Each cloud of rows lies close to a flat space through zero, with a little noise off it, and is much wider in some directions of that space than in others. After each cloud: how many dimensions does that space have?
In the rows, 128 means zero.

[[ 79  95 165 114 132 152 144 106 115 119 165  86  96 111 155]
 [133 189  68 127 136 106 100 138  95 150  79 208 140 103 103]
 [ 91  95 108 104 145 106 102 132  85  98  84 137 111 128 121]
 [ 73 167 123 202  97 145 147 128 171 133 127  76 175 120 109]
 [131 111 125 144 118 113 103 112 132 143 162 113 134 117 122]
 [131 172 163 169 117 165 171 142 107 203 170  81 157  98 158]
 [124  56 171  87 144 127 112  88  95 111 186 111  77 114 158]
 [ 96  68 148  76 146 140 108  99 113  60 125 129  68 154 140]
 [127 158 123 133 135 129 136 129 108 133 114 153 131 117 128]
 [120 191  95 151 119 121 134 128 126 167 122 166 148  87 115]
 [193  97 114  97 122 125  62 131 157 137 144 142 108 187 122]
 [ 75 157 100 141 131 109 120  94 118  97 110 173 122  86 106]
 [104  94 123 162 115  99 115 113 150 110 143  91 148 118 107]
 [102 113 140 164 114 128 143 142 138 132 131  69 157 128 123]
 [ 83 106 100 106 137  87 145 132 137  85  92 156 124  92 109]
 [133 146 117 156 129  96 152 138 114 141 117 139 163  89 115]
 [155  71 137  91 137 106 100 114 119 131 164 130  99 125 138]
 [ 41 171 129 206 101 139 143  94 132 158 170  78 159  58 123]
 [165  61 150 101 144 112 106 129 118  65 106 118 111 189 126]
 [104  85 148  98 134 149 104 116 107 124 146 100  90 144 149]]
 => 8

[[121 169 115 160 130 141 110 129 125 172 108  91 130 175 115]
 [ 70 177 151 130 139 121 133 144 110 135 113  93  66 134 136]
 [146 173 100 143 175 104 119 178 115 128 138 135 134 142 156]
 [ 94 102  90 119 107 152 124 116 138 105 158 137 158  97 117]
 [119  96 102 102 120 125 130 140 132 128 104 115 126 110 142]
 [168 156 147 115 146 133 127 122 118 155 139 108 167 158 113]
 [133 123 147 153  91 197 137  67 141 144  87 101 117 105 117]
 [130  99 151  99 170 112 122 109 121 148 122 102 158 137  92]
 [101 105 107 136 118  81  94 133  96  79 124 100 139 156 166]
 [ 94 153  82 103 124 130 115 123 136 107 163 161 163  88 129]
 [122 122 125  79 144 137 122 179 174 125 150 118 152 132 138]
 [114 102 110 128 149 151 107 111 162 127 138 151 139  90 154]
 [131  84 128  89 138 109 143 118 130 139  95 130 184 105 134]
 [155 162 111 142  87  98 114 103 121 158  91 157 112 163  93]
 [123 125  90 146 138  97 124 193 134  87 114 135 122 139 113]
 [163 170 167 133 133 101 178 125 109 146  82 160 147 123 116]
 [ 83 110  96 115 149 141 138 181 130 125 132  76 140 127 119]
 [106  94 116 136 136 142 105 121 161 123 123 124 137 121 130]
 [148 150 179 160 132 135 138 180 201 120 167 198 110 155 123]
 [169 157 134 115 126 149  97 121 148  86  96 101 127 138  84]]
 => 13

[[105 103 157  92 125 110  78  86 135 106 137  98 117 111 107]
 [106 139 163 111 109  95 105 117 125 117 183  98 177 164 180]
 [110  58 108 106 122 172 116 179 115 123 108 116 143 160 189]
 [156 140  94 139 120 122 190 120 139 148 125 151 121 117 140]
 [100 117 112 127 123 115 157 155 157 160 128 114 141 107 164]
 [130 177 120 149 125 101 142 124 149 118 139 132 109  97 110]
 [137 115 162 100 127 114 127  86 110 142 147 117 152 147 128]
 [108 129 126 128 116 132  99 170 115  78 137  97 130 144 177]
 [115 144 169 127 109  85 134 125 117 183 122 115 156 136 108]
 [123  96  96 123  85 163 138 233 121  82 110 131 110 150 162]
 [158 161  97 159 140 140 137  95 150 135 118 175 111 111  82]
 [174 170 102 161 190 162 175 108 133 108 149 164 106 107 112]
 [153 120  67 184 162 232  92 147 163 101  57 130 135 125 113]
 [100 132 125 141 110 131 118 208 131 113 113 121 116 124 124]
 [142  90 150 108 128 147 115  78 151 161  93 101 156 118  83]
 [128 141 141 132 150 121  85  53 124 153 159 153 161 158 130]
 [123 163 140 149 164 122 131  98 141 143 164 118 166 130 156]
 [129 121 115 149 101 136 162 178 131 182  77 133 146 135 125]
 [128 130 171  78  60  36 210  91 164 208 178 129 168 115 117]
 [127 162 158 137 156 106 146 123 124 154 154 148 121 111  84]]
 => 10

[[131 179 111 126 103 189  99 104  78 155 145 105 135 107 122]
 [ 98 172 110 161 133 131 132 141  93 130 146 134  83  92 126]
 [124 134 150 131 116 147 118 120 135 139 124 122 156 140 146]
 [107 158 134 163 139 115 116 119 116 139 133 138 105 132 160]
 [160 116 112  79 127 136 149 124 154 111 107 122 125 138  99]
 [101 206 103 143 103 187 124 149  65 158 156 109  68  86 104]
 [133  92 151 163 106 150 103 131  93 123 135 133 167 135 186]
 [ 91  96 145 167 111 125 130 192  94 140 162 126 128  93 117]
 [ 97 114 164 161 112 125  98 167 104 178 155 116 122 147 145]
 [168 151 105  23 176  75 156  67 243 126  81 118 131 174  47]
 [ 93 145 149 182 109 154 122 163  87 139 142 135 100 120 175]
 [104 135 139 169  88 184 113 165  59 143 157 119 130  95 150]
 [151 124 127 103 125 139 131 114 142 122 109 125 125 155 135]
 [ 98  71 185 201 107 128 118 172 104 119 139 148 166 133 212]
 [176 173 108  46 101 202 124  90 139 152 107  89 136 152  81]
 [125  89 156 108 154  72 158 140 206 114 104 140 147 157 116]
 [153 144 131 121 108 171  90  93 101 156 125 111 137 164 161]
 [178 129 119  82 130 146 115  59 158 114  99 120 184 157 134]
 [125 141 126  85 121 135 122 129 145 168 141  96 147 123  56]
 [137 152 119  77 116 152 117 123 135 173 137  92 131 135  63]]
 => 7

[[115 135 109 126 105 154 100 162 142 137 118 128 126 131 108]
 [152 105 121 120 117 116 118 133 127 129 123  95 155 153 119]
 [143 117 133 158 107 122 163 119 103 108 137 101 122 202 176]
 [162 159 112 152  93 124  91 112 156 141 135  93 135 121 130]
 [165 151 155 112 151 130 135 127 135 122 121 129 110 135 127]
 [124 121 174 144 126 144 150 159 129 121 128 108 114  90 160]
 [111 123  85 141  77 120  85 123 153 118 142 139 130 110 134]
 [126 103 123 132 123 156  76 138 133 184 145 110 128 129  83]
 [149 174 124  96 147 132 128 137 129 122  90 139 111 143  98]
 [101 131 180 121 183 173 169 127 172 135 104 159 136 109  86]
 [ 51  93 117 133  65 106 147 107  95 103  80 138 135 168 121]
 [156 135 139 129 169 110 162 125  97 145 134 105 120 120 147]
 [145 146 155 113 167 122 170 114  90 128 119 124 130 175 131]
 [167 121  80 128  90  89  89 127 116 112 152 108 131 152 156]
 [101  85 127 138 135 120 161 121 133 143  99 110 140 125 100]
 [144 133 148 116  97  91 122 112  84 121 112  90 146 136 146]
 [140 135 130 130 121 131 137 123 140 137  89 111 101 152  97]
 [123  97 130 141 135 130 163 168 107 115 143 113 127 116 173]
 [127 100 150 146  59 104 119 120 127 112 109  83 129 126 147]
 [112 106 127 136  99  91 147 111 102  87 135 137 120 132 177]]
 => 11

[[130 146 117 115 140 119 125 125 102 158 152 132 130 127 114]
 [ 80 185 135  66 153  92 146 132  80 138 124 121 145 144  93]
 [132 146 122 119 157 112 113 111 119 131 177 139 110 124 135]
 [171  92 128 187 144 180 133 125 163 121 113 129 150 111 144]
 [ 64 165 133  66 124  98 161 138 118 143 124 133 147 154  89]
 [162 128  92 157 158 169 160 156  86 120  91 126 143 107 144]
 [ 95 152 181  97 144  90 103 116 134 146 174 136  96 165 109]
 [121 140 149 126 153 143 147 133 122 121  94 118 156 132 112]
 [154 122 108 128 114 101  85 113 110 117 166 130  87 110 158]
 [149 129 103 137 133 159 148 138  89  82  45  92 177  88 142]
 [141 124 108 139 132 150 147 150  97 127  94 122 138 120 131]
 [139 116 118 143 129 139 131 133 140 133 138 135 125 127 137]
 [103 133 189 114 122  95  88 108 164 169 188 144  87 172 103]
 [170 133 120 150 154 148 115 130  84 114 100 110 139 102 143]
 [116 139 139 120 135 147 162 150 110 135  76 118 163 138 101]
 [157  86 110 180 115 190 166 152 157 125  70 125 168 114 132]
 [172 116 167 164 140 137  73 107 136 142 148 121 110 128 132]
 [139 120 100 134 122 127 130 138 116 132 141 137 110 121 142]
 [124 133 112 124 132 128 140 129 126 123 126 132 134 122 131]
 [174 133 103 150 149 151 119 130  71 122  98 110 145  93 142]]
 => 7

[[134 132 144 131 116 138 116 127 144 129 120 121 113 122 144]
 [ 95  80 107 133 142 138 125 170 153 117  87 148  96 170 112]
 [136 145  90 126  94 134 118 112 101 127 121 114 121 137 149]
 [146 155 177 100 150 127 123 134 149 121 123 161 100  79 129]
 [154 201  79 115  85 131 107  86  77 119 150 144 112 129 133]
 [110  87 135 125 158 123 138 158 143 124 115 138 132 139 108]
 [174 203 127  96 106 116 100  91  88 104 179 151 153  99 125]
 [151 179 136 121  95 150  90 112 135 113 134 150  95 125 140]
 [156 174  97 103 105 115 111 103  81 107 158 142 148 119 127]
 [126 153 169 138 136 145 141 116 161 155 112 136  77  97 138]
 [105  84 176 150 145 151 125 159 194 138  97 130  96 140 132]
 [118  98 122 123 141 120 138 148 130 122 116 120 139 133 123]
 [115  65 190 126 192 103 166 164 159 137 131 116 176  99 108]
 [173 232 141 134  67 155  83  65 118 124 170 134 104 115 158]
 [155 184 175 124 111 145 110 101 145 132 140 139 101  87 147]
 [117 110  65 146 103 117 135 111  81 134 144  89 173 170 128]
 [114  89 114 122 139 123 124 156 134 114 109 133 130 149 121]
 [140 126 106 129 104 124 107 123 108 113 147 114 163 145 130]
 [156 179 112 109 110 119 111 101  93 110 161 144 144 118 124]
 [134 172 160 156 113 154 119 100 153 147 148 131 102 126 133]]
 => 6

[[ 91 134 117 129 124 119 156 142 118 146 103 129  98 120 121]
 [102 143 123 158 126 125 135 135 118 138 155 118 136 184 152]
 [205 108 120 143  91 144  63  86 145 100 110 132 107 102 114]
 [107 119 118 117 119 110 150 139 117 137  71 138  82  86  99]
 [ 88 130 119 100 128 120 174 145 125 147  71 132  75  57  92]
 [115 125 122 122 122 124 138 134 126 137  99 130 104 105 117]
 [124 151 139 156 145 148 111 125 132 127 218 105 196 219 184]
 [106 125 110 162 105 109 138 137 104 141  92 133  87 156 124]
 [209 105 150 140 135 129  66  98 134  83 186 142 202 184 157]
 [110 139 117 145 117 134 132 130 125 141 124 116 110 141 133]
 [157 104 145  96 146 117 122 125 130 109 122 147 151  99 114]
 [ 98 149 130 148 143 136 137 137 125 139 180 111 166 195 164]
 [162 116 146 111 141 131 112 117 139 108 140 137 157 113 127]
 [ 50 148  99 138 108 122 184 154 111 172  64 114  42  96 104]
 [109 139 142 124 156 128 144 141 126 133 174 124 178 167 153]
 [167 111 108 145  80 128  95 105 131 118  68 135  62  84  95]
 [162 115 137 135 131 123 103 116 126 111 143 137 155 150 136]
 [118 127 115 135 109 121 137 130 120 136  84 132  84 104 108]
 [147 110 161 120 170 103 129 138 110 104 176 152 215 192 154]
 [109 134 112 107 113 140 147 132 140 142  76 121  68  48  94]]
 => 4

[[170 152 173  36 234 151 107 177 154 160 122 101 147 132 139]
 [152  94 100 134 114 163 131  90 147 170  98 162 133  90 110]
 [ 84 134 141 218  45 114 131 238  78  72 154 129  82 110 150]
 [125 116 158 100 153 141  96 181 132 100 138 108 125 147 143]
 [169  92 147  89 203  89 133 115  86 134 132  80 111 115 140]
 [103  90 176 108 138 176  37 213  89  67 120 187 109  94 143]
 [123 196 122 142 137 118 138 140 141 113 156  94 126 139 160]
 [ 78  82 168 121  99 129  83 191  92  78 139 155 123 127 133]
 [180 125  97 134 159 127 164  46 137 167 115 107 123 112 128]
 [127 135 132 111 176 111 123  72 123  87 180  73 130 130 210]
 [172 175  82 170 106 158 173  27 176 183  98 115 144 147  94]
 [134  67 139 136 115 131 128 190  99 141 119 139 102  77 127]
 [114 143 126 161  70 166 125 155 142 150 101 169 134 118  93]
 [167 107  60 173  83 145 170  57 174 170  98 100 127 140  86]
 [ 85 103 149 175  88  80 157 239  85  80 156 151  88 156 137]
 [ 70 129 140 184  43 136 123 239 130  80 131 180 108 172 107]
 [103  64 179 108 110 184  86 195 112 140  98 233 134  93 107]
 [148 111 125 177 111 111 155 159  83 139 121 123  90  77 132]
 [163 123  72 210  79 145 142 141 115 146  85 147  83  79  88]
 [148 131 122 122 126 147 124 172 153 144 123  93 125 114 129]]
 => 10

[[110 132 136 127 128 126 130 134 147 154 122 127 110 110 137]
 [110 139  98 163 121 130  94 149 145 109 129 117 154 153 145]
 [167 126 128 147 126 134 148 149 122 111 136 132 113 126 132]
 [115 159 126 153 138 133 143 121 142 117 109 123 114 141 133]
 [115 127 155  97 134 139  93 137 127 118 132 132 145 122 141]
 [142 134 137 138 130 136 151 145 130 144 141 138 105 113 148]
 [121 150 130 142 117 130 143 156 137 134 128 142 108 125 150]
 [136 149 129 172 115 128 137 130 109 120 150 138 131 120 149]
 [118 137 172  59 154 138 163 134 137 147 103 156  65  70  90]
 [160  72 137  92  93 133 110 150 116 121 157 159 152 161 150]
 [114 111 129  84 139 122 118 139 133 118 115 132 120 121 123]
 [149 125 183 144 150 145 150 123 123 129 112 134  94  93 127]
 [114 124 184 119 178 159 103 111 128 101 112 131 121 112 148]
 [118 145 129 143 123 126 169 140 137 167 114 142 105 138 135]
 [ 89 157 148 117 159 144 112 111 158 124 115 125  91  62 101]
 [152 115 119 118 127 122 136 131 134 122 127 113 120 131 119]
 [149 123 114 105 111 117 125 136 108 120 147 124 147 141 126]
 [129 126 110 133 118 122 152 139 146 149 117 131 107 134 118]
 [132 124 146 106 117 137 129 127 145 155 122 123 136 163 142]
 [149  94 145  56 118 128 119 129 128 120 135 135 127 136 123]]
 => 12

[[121 102 111 136 119 116 138  98 115 161 132 125 137 106 133]
 [158 113 111 117 101 109 118 121 147 190 156 157 109  68 137]
 [131 108 113 115 113 122 130 128 139 164 129 140 115 104 138]
 [155 147 131 112 125 139 113 160 159 114 130 140 112 143 116]
 [158 178 154 128 133 127 107 161 147  93 145 134 109 137 112]
 [117 108 126 152 119 102 141  75  95 176 151 129 139  76 139]
 [101  68 101 137 104  98 146  61 100 219 138 137 136  55 162]
 [142 125 119 115 112 116 115 136 148 161 142 150 103  97 137]
 [146 193 163 142 144 134 117 156 131  64 143 119 126 157 106]
 [176 131 116  76 107 144 106 187 193 134 121 162  87 140 115]
 [134 172 150 136 143 134 117 151 133  84 134 121 120 147 121]
 [115 105 112 116 129 143 138 134 132 126 103 123 135 150 135]
 [134 136 131 146 129 117 131 105 114 137 148 126 138 108 117]
 [ 97 125 136 162 142 112 144  87  86 131 134 107 150 113 138]
 [110 150 145 140 142 134 129 135 122  93 117 114 130 146 136]
 [114  23  71 111  98 120 154  68 105 229 117 138 155  83 143]
 [118  96 112 127 118 120 139 105 120 160 124 129 139 111 136]
 [105 100 116 138 125 118 144  91 102 159 128 122 141 106 141]
 [177  97 105 108  95 122 126 117 139 185 153 156 138  94 100]
 [ 75 100 119 140 133 117 141 100 108 147 109 118 128 114 170]]
 => 4

[[123 115 183 132  92 131 165 123 133 106 108 114 134 126 120]
 [ 96 134 159 134  86 162 144  99 221 129 120 123 167 112 117]
 [103 119 115 119 112 154 141 138 148 102 165 111 178 129 184]
 [134 141  79 134 144 101 108 188 118 123  87 108 139 113 174]
 [110 104 118  96 158 124 148 103 106 156 127 134 153  88  97]
 [136 145 127 122 141 152 128 129 146  69 123 135 155 158 185]
 [189  81 127 131  95 168 129 142 128 104  73  94 144 153 141]
 [107 147 162 154 134  82 129 170 174 117 149 133 146 149 107]
 [127 103 121 135 105  99 130 128 167 129 115 155 117 112 108]
 [121 148 159 126 205 139 149 140  99 149  98 113 107 118 203]
 [170 138 177 129 122 125 141 107 134 125 127 151 114 116  63]
 [102 133 173 111 164 125 110  97 138 180 107  97 133 119 173]
 [131 152  96 148 118 184 136 144  94 109 110 103 128 166  80]
 [ 89 151 130 106 192 142 117 133  78 126 160 140 122 106 107]
 [134 128 155 128 108  95 136 113 176 123 117 136 145 125 148]
 [116  93  78 127 184 160 128 112  92 162 115 122 112 180 150]
 [166 125 170 138 105 125 106 173 172  82 104 138 120  94 136]
 [104 110 111 158 103 183 141 132 141 159  98  90 114 153 125]
 [105 126 148 113 146 117 126  98  82 145 141 153  77 108 108]
 [105 116 123 127 112 191 112 123 141  93  96 123 122 133 128]]
 => 13

[[143 148 146  97 127 147 107 120 151 205  83 127  75 108 127]
 [107  96  98 140 166 129 175 155  93  67 124 129 136 137  94]
 [ 62 220  90 165 188  88 188 146  88  65  94 112 151 144 144]
 [187 127 164  79  91 103 152 123 122 107 133 129 136 106 134]
 [ 50 138 113 152 131  88 135 157 142 154 132 118 166 100 189]
 [158 117 129 129 155 162 132 118 113 107 104 135  90 146  70]
 [ 84  68  91 176 160 138 197 171  85  90 122 120 181 178 128]
 [179 147 135 108  95 100 126 119 125 115 156 145 111  88 130]
 [ 89 165 102 126 154 122 132 137 133 153 111 122 103 114 136]
 [112 156 150 135 128 102 112 117 141 119 151 121 130 105 131]
 [ 64 146  92 170 215 116 221 167  66  34  63 115 161 167 103]
 [ 50 153 133 174 128  80 129 153 151 188 140 114 151  83 192]
 [149 168  93 143 166 149 136 120 106 117 108 141  68 137  79]
 [204 127 140 113 148 156 172 125  91 102  66 142  81 143  70]
 [116 110 149 117 119 143  94 117 156 164 143 117 126 129 129]
 [ 97 101 147 124 117 124 132 140 144 166 135 111 154 127 157]
 [ 89 146 147 142 150 149  91 119 159 190  92 116 105 129 132]
 [107 178 138  99 129 156  60  83 173 182 156 103  97 152 126]
 [125 155 139 142 141 126 119 116 133 137 138 122 105 123 112]
 [106 138 187  86 126 157  39  82 193 186 141 104  98 120 110]]
 => 9

[[ 97 168 111 156 122 128 135 120 162 125 125 136 151 149  79]
 [ 82 122  79 164 129 141 176 167 191 167 166 133 129  70 183]
 [109 166 150 159 150 132 127 143 111 144 111 133 149 126 174]
 [103 133 127 160  98 136 123 123 140 144 133 137 132 130  84]
 [132 141 135 152 126 118 149 139 144 123 132 151 120 145  86]
 [106 133 136 146 138 109 127 127 111 157 132 113 124 150 159]
 [168 140 157 149 166 120 124 131 113  86 139 141 113 158  96]
 [101 119 100 167  88 135 163 148 178 143 145 155 118 119  65]
 [143 121 114 127 165 145 138 145 146  99 143 129 128 113 150]
 [126 135 153 117 130 110 124 115 102 134  94 132 130 196  94]
 [105 118 114 154 113 161 122 132 158 149 153 128 143  62 142]
 [147 158 131 112 135  95 156 114 180 136 153 146 127 116 102]
 [163 135 145 112 104 103 127  95 149 115 141 145 115 143  35]
 [128 119 150  92 100 133 101 109  90 137  73 128 142 166 105]
 [143 128 143 162 167 133 155 146 180 144 183 149 122  76 142]
 [107 131 123 194 170 129 181 176 176 149 175 150 114 113 154]
 [101 165 132 191 158 155  98 126 127 129 154 108 157  88 169]
 [132 182 158 170 150 102 142 131 131 132 134 147 130 147 113]
 [156 107 108  95  95 129 155 148 131  89  98 157 111 146  75]
 [146 153 172 135 173  96 113 126  62 122 112 114 117 180 174]]
 => 9

[[123 127 174 155 116 150  99 112 151 104 126  76 140 105 117]
 [186 100  98  66  93 111 179 213  86 221  13  25 219  19 127]
 [183 112  57 104  48 206 136 188  54 230  40  80 202  21 168]
 [109 149 218 147 168 118  98  97 198  64 132  59 112 117 118]
 [158  99  41  94 101  93 177 174  61 200 126 204 152 153 117]
 [101 157 221 145 186 143  80  76 206  58 155  89  97 118 147]
 [131 130 119 130 122 141 126 128 121 134 132 138 128 128 137]
 [ 85 133 244 163 206  58  92  59 231  25 213 136  85 199  75]
 [136 119 153 136 116 119 126 133 139 126 109  81 153 108 103]
 [101 152 109 175  88 181 105 110 106  89 138 134  89 160 132]
 [175 109  94  77 128 154 137 164 104 215  92 136 172  53 173]
 [133 142 113  94 157 137 138 135 127 147 109 129 122 104 170]
 [ 99 141 187 175 153 138  81  72 178  62 189 143  90 169 119]
 [134 130 162 109 148 127 124 130 155 130 102  81 144  83 139]
 [118 132 154 157 120 158  97 106 144 109 139 112 124 120 133]
 [135 124  68 134  84 156 139 144  77 161 124 163 131 136 139]
 [146 119  73  82 129 110 166 161  90 177 111 164 139 129 142]
 [145 113  71  93 117 102 172 164  83 172 109 156 141 133 129]
 [111 137 233 119 212  75 107  89 220  74 156  91 116 129 116]
 [114 123  71 134 122 106 146 121  92 129 183 236  95 212 113]]
 => 5

[[122 106 129 120 109 113 152 119 146 114 121 110 159  97 168]
 [142 151 100 124 135 126 152  98 133 122 105 105 178 103 167]
 [148 189  98 123 147 159 137 122 123 125 111 137 136 143 131]
 [143 128 135 122 147  82  86 141 124 165 127 128 131 112 169]
 [114 113 140 127 126 114 113 145 132 141 141 131 102 136 115]
 [126 100 122 134 127 141 113 109 100 122 132 132 109 159  87]
 [138 161 151 149 162  99  87 156 117 174 145 140 127 112 135]
 [140 184 116 130 158 131 107 157 129 153 120 146 110 132 121]
 [ 91  15 149 100  68 127 128 115 154  77 122 121  99 143  99]
 [156 149 139 149 174 101  99 118  92 178 136 117 142 121 157]
 [138 121 123 133 136 133 115 115 107 130 126 133 126 143 116]
 [125 132 100 133 135 131  95 111 108 128 123 137 125 144  82]
 [113 117  91 115 108 114 125 118 144 106 109 131 148 110 119]
 [141 169 122 142 157 110 101 147 111 163 139 143 129 124 132]
 [144 107  78 118 132 135 117  89 117  98  74 125 146 127 115]
 [136 180  77 139 139 127 122 125 107 131 126 150 156 121 114]
 [127 132 172 145 145 102  71 132  90 185 192 134 110 162 118]
 [118  76 124 115 102 124 135 126 132 102 122 131 115 131 123]
 [145 135 162 146 143 102 106 169 107 163 162 158 113 120 149]
 [123 142 134 142 139 123 126 143 115 151 150 132 111 136 113]]
 => 9

[[119 135 126 106 125 131 135 137 139 121 123 123 130 147 141]
 [137 168 120  66 152 128  96 125 139 120  79  86 141 189 183]
 [125  92 129 186 113 129 141 119 115 137 148 152 127  95  92]
 [124 148 145 101 127 119 135 139 148 117 173 155 103  91 110]
 [115 130 123  95 117 139 141 149 147 116 120 119 128 160 152]
 [102 155 133  47 119 132 153 162 177 103 142 134 116 161 162]
 [147 145 121 130 150 122  93 107 110 139  97 102 144 143 143]
 [ 84 129 122  51 105 149 173 175 183 103 116 116 129 197 178]
 [145 162 123  94 152 123  94 116 125 126  97  97 134 154 159]
 [133 132 135 139 133 120 120 118 120 131 149 140 119 102 112]
 [139 136 133 140 136 120 114 114 114 136 135 131 126 105 111]
 [118 127 128 109 123 131 139 136 138 122 129 129 123 142 137]
 [106 134 130  95 119 133 149 151 152 113 142 139 120 138 140]
 [103 129 127  83 116 141 157 159 162 111 123 123 128 169 158]
 [137 110 124 165 126 126 123 117 112 137 124 128 136 114 112]
 [121  88 123 180 111 136 147 128 116 137 135 144 134 111 105]
 [158 145 132 149 148 112  94  99 102 141 128 125 133 102 113]
 [ 98 127 123  86 116 142 155 157 158 112 118 123 127 171 161]
 [134 116 127 155 125 126 126 119 116 131 135 136 127 110 110]
 [138 113 133 165 125 126 128 118 114 135 150 149 122  89  95]]
 => 3
